The groups are shells around one centre, one inside the other: the same stretched ball of 7 dimensions in 6 sizes.
In the rows, 128 means zero.
Known rows, each followed by its group:
[112 118 164 126 165 126  85 165 149  56  71 111 113 150 135 133 151 136
 106 128  92 182 162 166 103] : (1)
[150 126 115 153 166  85 113 173 162  91 109 127 115 135 129 142 151 136
 102 148 122 206 162 146 150] : (2)
[118 141 142 145 168 115 101 196 187  65  93 104 120 129 131 112 155 137
 120 146  99 182 139 166 111] : (1)
[159 108 128 138 166  97 115 163 136  97  99 134 110 149 132 158 151 132
  97 141 131 207 187 140 145] : (4)
[132 137 133 149 160 119 114 181 175  86  95 125 134 116 119 159 147 137
 140 119 118 177 145 172 173] : (0)
[162 139 113 157 159  81 147 171 157 104 105 131 116 137 123 157 182 137
 119 137 128 200 192 149 171] : (5)
[123 128 131 142 155 109 128 157 156  77  82 120 123 138 124 162 170 132
 131 108 118 182 167 173 166] : (1)
[149 128 125 143 159 111 147 186 163 100  99 129 124 128 121 161 168 132
 133 126 141 185 177 158 175] : (3)
[172 108 130 132 157  99 152 158 121 112  92 144 110 154 125 183 177 132
 111 125 146 200 223 140 174] : (0)
[133 125 114 148 153  94 159 186 178  90 104 124 121 123 122 148 175 135
 126 126 144 188 160 158 195] : (5)
[119  95 159 113 157 130 128 181 149  69  78 121 110 145 133 144 158 133
 107 124 132 180 174 156 146] : (1)
[137  80 112 121 151  94 174 152 129  90  91 128 102 160 135 168 181 120
 100 115 172 204 198 144 186] : (1)
[120 116 120 138 156  90 144 158 155  70  87 111 107 153 134 139 185 129
 108 124 128 196 175 159 149] : (5)
[128 106 150 125 151 123 133 154 135  82  73 132 119 143 123 180 165 134
 124  99 129 178 187 167 180] : (2)
[118 129 149 140 158 113 116 193 180  70  91 118 120 123 125 130 157 144
 117 133 109 178 148 164 155] : (5)
[136 109 167 128 157 127  97 171 144  84  81 142 122 128 121 171 135 147
 112 117 111 178 170 159 175] : (0)
[132 127 156 134 165 133 105 195 169  80  89 123 126 124 124 143 144 139
 127 132 113 175 155 164 141] : (2)
[148 110 101 145 154  81 162 163 152  99 106 131 112 141 127 163 176 128
 110 126 156 205 182 146 194] : (3)
[138 138 114 155 167  91 118 181 177  82 106 113 118 133 130 127 161 133
 114 147 117 199 152 155 135] : (4)
[126 120 149 130 158 122 121 160 144  75  73 121 118 147 127 161 169 133
 126 111 114 179 182 169 145] : (4)
[128 112 144 134 163 116  94 161 147  75  85 126 120 139 129 156 138 135
 109 123 112 189 158 161 145] : (3)
[133 105 157 121 149 125 144 164 135  86  73 135 117 142 122 179 173 137
 125 102 132 175 198 163 185] : (0)
[160  94 120 132 157 102 144 157 128 108  98 146 116 142 125 188 153 129
 110 118 159 201 192 144 199] : (2)
[160 133 106 155 164  83 130 150 143 100 100 126 116 151 129 163 174 127
 117 133 127 208 191 152 148] : (0)
[135  92 151 116 152 124 144 164 130  87  77 136 113 147 126 176 165 133
 114 108 144 182 197 155 181] : (4)
[117 104 141 130 157 100 111 152 144  64  80 120 107 152 135 144 161 136
  94 123 113 195 169 157 144] : (1)
[165 108 130 133 156 102 150 158 125 108  91 142 112 151 125 183 175 132
 115 120 145 197 216 145 178] : (4)
[120 101 134 124 158 123 139 173 154  76  85 118 118 141 130 154 160 125
 121 115 144 183 164 163 162] : (3)
[152 101  90 141 153  75 179 150 138 103 104 130 108 152 130 172 187 121
 108 120 171 211 196 143 198] : (0)
[136 109 122 132 153 109 156 153 138  90  84 126 117 148 126 177 178 124
 128 105 148 189 191 163 179] : (4)
[121 117 111 138 153  88 173 177 170  75  95 108 106 146 132 130 198 126
 114 129 146 194 175 155 162] : (0)
[151 130 112 153 164  98 128 177 166  98 108 127 125 127 124 156 154 132
 124 135 134 196 161 155 168] : (3)
[147 145 110 157 167  98 127 177 171  92 104 116 125 133 126 144 166 128
 132 137 123 195 162 162 141] : (5)
[150 100 114 134 161  92 137 146 128  93  94 129 108 159 134 168 165 123
 101 125 146 209 193 146 158] : (3)
[139 139 145 150 165 116  91 184 171  84  96 128 129 119 121 148 138 143
 125 134 100 182 148 164 149] : (2)
[120  97 145 119 161 123 116 157 136  69  76 117 111 156 136 154 156 126
 108 117 128 189 175 161 133] : (5)
[149  97 128 132 159  97 131 170 143  93 100 137 110 141 130 159 152 135
  95 135 144 202 179 140 174] : (5)
[156 125 141 145 161  95 110 165 144  94  94 138 114 140 125 160 157 144
 104 136 110 197 187 147 157] : (4)
[169 122 133 142 168  99 113 174 141 103 101 135 113 145 129 154 155 136
 104 148 122 204 193 140 136] : (1)
[143 129 105 151 153  73 171 177 169  92 106 121 108 140 127 139 197 134
 111 138 141 201 185 147 176] : (0)
[132 131 154 140 165 110  95 184 165  73  89 121 115 135 129 129 152 145
 106 144  95 187 162 156 124] : (4)
[133 132 102 152 156  83 166 186 182  86 107 113 115 132 127 132 189 130
 121 136 142 195 164 155 172] : (5)
[170 136  97 159 167  76 140 162 149 108 110 127 114 147 129 156 177 127
 115 144 135 213 193 144 148] : (1)
[156 128 128 148 170 105  97 164 146  95  98 130 122 139 128 160 142 133
 114 138 116 200 171 153 136] : (2)
[145  94 144 122 154 116 133 149 119  93  79 140 114 152 127 187 160 131
 112 107 140 190 201 154 177] : (3)
[131 132 160 137 163 126  97 188 166  77  86 124 124 126 124 143 147 144
 122 132 100 176 159 164 139] : (3)
[135 130 158 133 163 136 108 178 154  83  79 125 128 132 122 161 153 136
 136 118 109 172 172 171 143] : (2)
[145 123 149 140 159 101 107 163 144  86  87 135 115 140 124 159 158 145
 106 129 105 191 183 153 157] : (4)
[128 108 116 135 148  90 173 160 151  84  89 123 109 147 127 160 193 129
 116 112 150 192 189 156 191] : (2)
[146 128 154 135 167 117  94 162 137  83  80 126 116 150 129 156 156 137
 114 131  99 189 188 158 117] : (5)
[115 134 151 137 158 128 117 183 172  70  80 114 126 127 123 144 162 137
 136 116 107 169 154 177 148] : (5)
[148 104 144 130 157 120 114 149 126  96  82 143 123 141 122 193 144 134
 120 106 130 187 186 160 181] : (0)
[136 102 141 121 159 128 135 157 130  86  77 126 117 153 130 175 164 124
 125 108 140 185 192 162 154] : (2)
[142 126 119 148 169 100 106 172 161  85 102 120 120 137 131 142 147 130
 112 141 121 200 155 155 135] : (4)
[144 123 161 134 164 108  93 163 137  79  80 129 109 152 130 147 159 144
  98 138  93 192 192 151 119] : (2)
[151 127 134 145 166 104 111 184 161  92 102 128 118 132 127 144 150 138
 111 145 119 195 168 149 144] : (3)
[134 141 153 143 162 117 117 203 180  80  93 120 121 123 123 128 163 145
 124 142 104 177 162 161 139] : (1)
[163 106 121 131 157 111 163 162 129 112  93 139 118 146 124 189 174 125
 128 114 161 193 209 150 187] : (1)
[128 134  93 154 162  88 156 183 185  82 108 103 118 135 131 127 181 122
 127 137 143 197 152 161 150] : (0)
[136 110 104 138 154  86 175 165 154  88  97 117 107 151 132 149 194 123
 114 125 156 200 188 151 171] : (3)

New rows, each followed by its group:
[109 106 145 126 162 119 103 162 152  59  78 113 114 147 135 141 149 130
 107 121 115 187 153 165 131] : (2)
[145 112 142 131 162 123 111 150 128  91  80 134 123 146 126 183 150 129
 124 110 125 188 186 163 156] : (2)
[160 130 113 149 163  81 149 177 156  99 106 124 107 147 130 140 184 132
 107 149 133 206 195 141 146] : (2)
[143 144 120 155 164  84 120 162 159  82  94 115 112 149 130 136 180 134
 113 141 104 201 180 156 125] : (0)
[164 101 114 132 160  93 158 160 128 106  98 134 106 158 132 169 178 124
 105 132 158 208 211 138 164] : (2)
[137 130 119 148 160  87 124 151 149  81  90 118 112 151 131 149 177 132
 111 128 114 200 180 158 142] : (2)
[158 127 121 143 163  93 146 175 150  99  99 124 109 149 130 147 182 130
 113 142 134 201 199 145 142] : (5)
[158 129 127 146 160 109 138 177 155 106  99 136 126 128 119 172 161 135
 133 124 136 187 182 157 180] : (4)
[133  85 146 112 153 125 149 165 130  86  79 133 111 149 129 174 165 128
 113 109 153 185 194 154 178] : (2)
[139 127 145 138 158  99 130 181 158  81  90 123 108 143 128 136 178 142
 106 140 113 190 187 150 143] : (4)
[149 130 116 144 165 106 139 171 154  94  96 118 119 145 129 153 174 123
 129 131 135 195 182 158 140] : (5)
[145 115 118 136 158 100 149 149 134  92  86 123 113 157 130 170 183 123
 121 116 140 197 200 157 157] : (4)
[129 100 147 123 156 104 132 168 142  74  83 124 102 154 134 143 172 136
  94 130 126 193 189 148 146] : (4)
[145 131 113 155 161  94 128 180 172  95 109 128 125 122 123 152 153 135
 122 134 132 195 153 156 178] : (5)
[131  83 130 119 153 113 146 152 129  86  84 132 112 150 131 178 160 125
 109 106 157 193 184 154 186] : (5)
[126 122 136 138 160  98 114 154 148  70  82 116 109 153 133 143 171 134
 106 127 107 195 177 160 131] : (5)
[130 121 116 140 165 107 126 163 155  79  91 110 117 148 134 146 165 121
 122 127 131 196 165 163 131] : (5)
[139 122 130 145 158  84 123 163 153  81  94 126 108 145 129 143 170 141
  98 137 114 200 179 149 154] : (5)
[119 122 170 129 160 119  94 175 156  63  75 121 113 140 129 135 156 146
 105 130  91 179 168 162 127] : (2)
[159 132 137 144 159  93 136 171 146  97  93 132 110 146 125 154 181 141
 111 137 117 195 204 147 152] : (5)
[107 134 138 138 159 123 133 192 186  65  86 104 124 127 127 128 170 132
 137 123 118 172 145 176 144] : (0)
[131 128 124 140 165 106 126 165 155  77  88 109 114 151 134 141 174 125
 120 130 121 194 174 162 122] : (4)
[149 103 143 130 152 109 141 169 139  99  90 145 117 134 121 179 160 141
 113 116 140 187 191 150 201] : (5)
[153 114 113 145 160 100 133 158 144 102 100 136 123 136 124 178 154 128
 121 120 144 198 176 154 184] : (4)
[128 132 108 152 161  97 133 164 168  82  96 114 124 135 127 151 167 126
 130 121 129 192 154 168 160] : (2)
[128  98 119 132 154 100 142 153 144  82  90 127 114 144 129 167 163 127
 110 112 146 195 171 157 184] : (4)
[140  95 122 128 149 106 161 149 130  97  86 137 117 146 124 191 172 127
 121  99 159 191 194 157 207] : (0)
[144 120 158 132 169 129  90 179 148  85  87 129 122 136 128 153 137 138
 116 135 109 185 170 157 128] : (2)
[135  99 132 124 148  97 170 165 140  86  86 128 104 152 129 159 191 132
 106 118 149 192 203 148 183] : (2)
[124 105 133 128 155  96 140 155 141  72  81 118 103 158 134 147 182 131
 101 122 128 196 188 154 150] : (4)
[131 125 140 143 166 116  88 164 156  78  89 124 126 133 127 155 136 135
 119 125 106 188 150 166 141] : (2)
[141  92 121 127 149 101 164 154 133  96  89 137 113 146 126 183 173 128
 114 106 161 194 194 152 207] : (5)
[123 113 122 139 162 116 116 166 162  78  93 120 126 131 128 158 142 126
 125 117 134 188 142 168 165] : (0)
[121 103 161 118 156 134 129 191 159  74  81 124 117 132 127 147 155 137
 118 122 130 173 167 160 160] : (1)
[143  90 142 118 158 112 138 166 130  88  86 132 105 155 133 160 164 130
  99 127 144 196 197 143 155] : (5)
[132 110 116 135 163 116 140 181 164  86  99 117 121 134 130 150 154 122
 125 127 152 190 155 159 160] : (0)
[145  99 134 126 161 108 124 142 119  87  80 130 109 163 133 173 164 126
 105 118 133 200 200 152 146] : (4)
[155 101 113 137 159  94 147 171 146 102 106 136 113 138 128 164 158 130
 105 132 157 204 180 141 185] : (5)
[151 133 117 154 155  89 146 178 167 101 105 134 122 124 119 161 171 140
 124 129 133 192 174 154 194] : (2)
[158 100 134 129 164 106 125 167 131  98  96 137 110 149 131 164 153 131
 101 136 141 202 193 140 153] : (5)
[116 122 131 135 152 116 156 179 170  76  85 114 121 133 124 150 181 130
 136 110 137 175 166 171 175] : (5)
[163 129 135 144 164 114 123 181 152 106  99 137 125 130 121 167 153 136
 127 133 128 189 183 153 161] : (2)
[146 112 106 145 151  78 168 172 159  98 107 132 111 136 125 156 181 134
 108 130 154 201 182 144 202] : (0)
[144 101 122 132 161  98 142 179 152  90 102 127 108 142 132 145 161 130
  99 140 148 202 176 141 161] : (2)
[134 123 142 137 151 103 146 179 159  85  88 129 115 134 122 153 179 142
 119 122 124 182 184 157 178] : (4)
[148 125 134 137 156 105 144 156 136  94  82 129 115 151 125 172 185 132
 125 115 127 189 206 159 161] : (5)
[140 135 113 153 164  91 133 194 184  87 111 116 117 127 128 126 164 135
 115 150 128 197 152 151 151] : (2)
[138 113 118 137 166 109 122 161 147  84  93 117 117 148 134 154 156 122
 116 127 136 198 169 158 137] : (4)
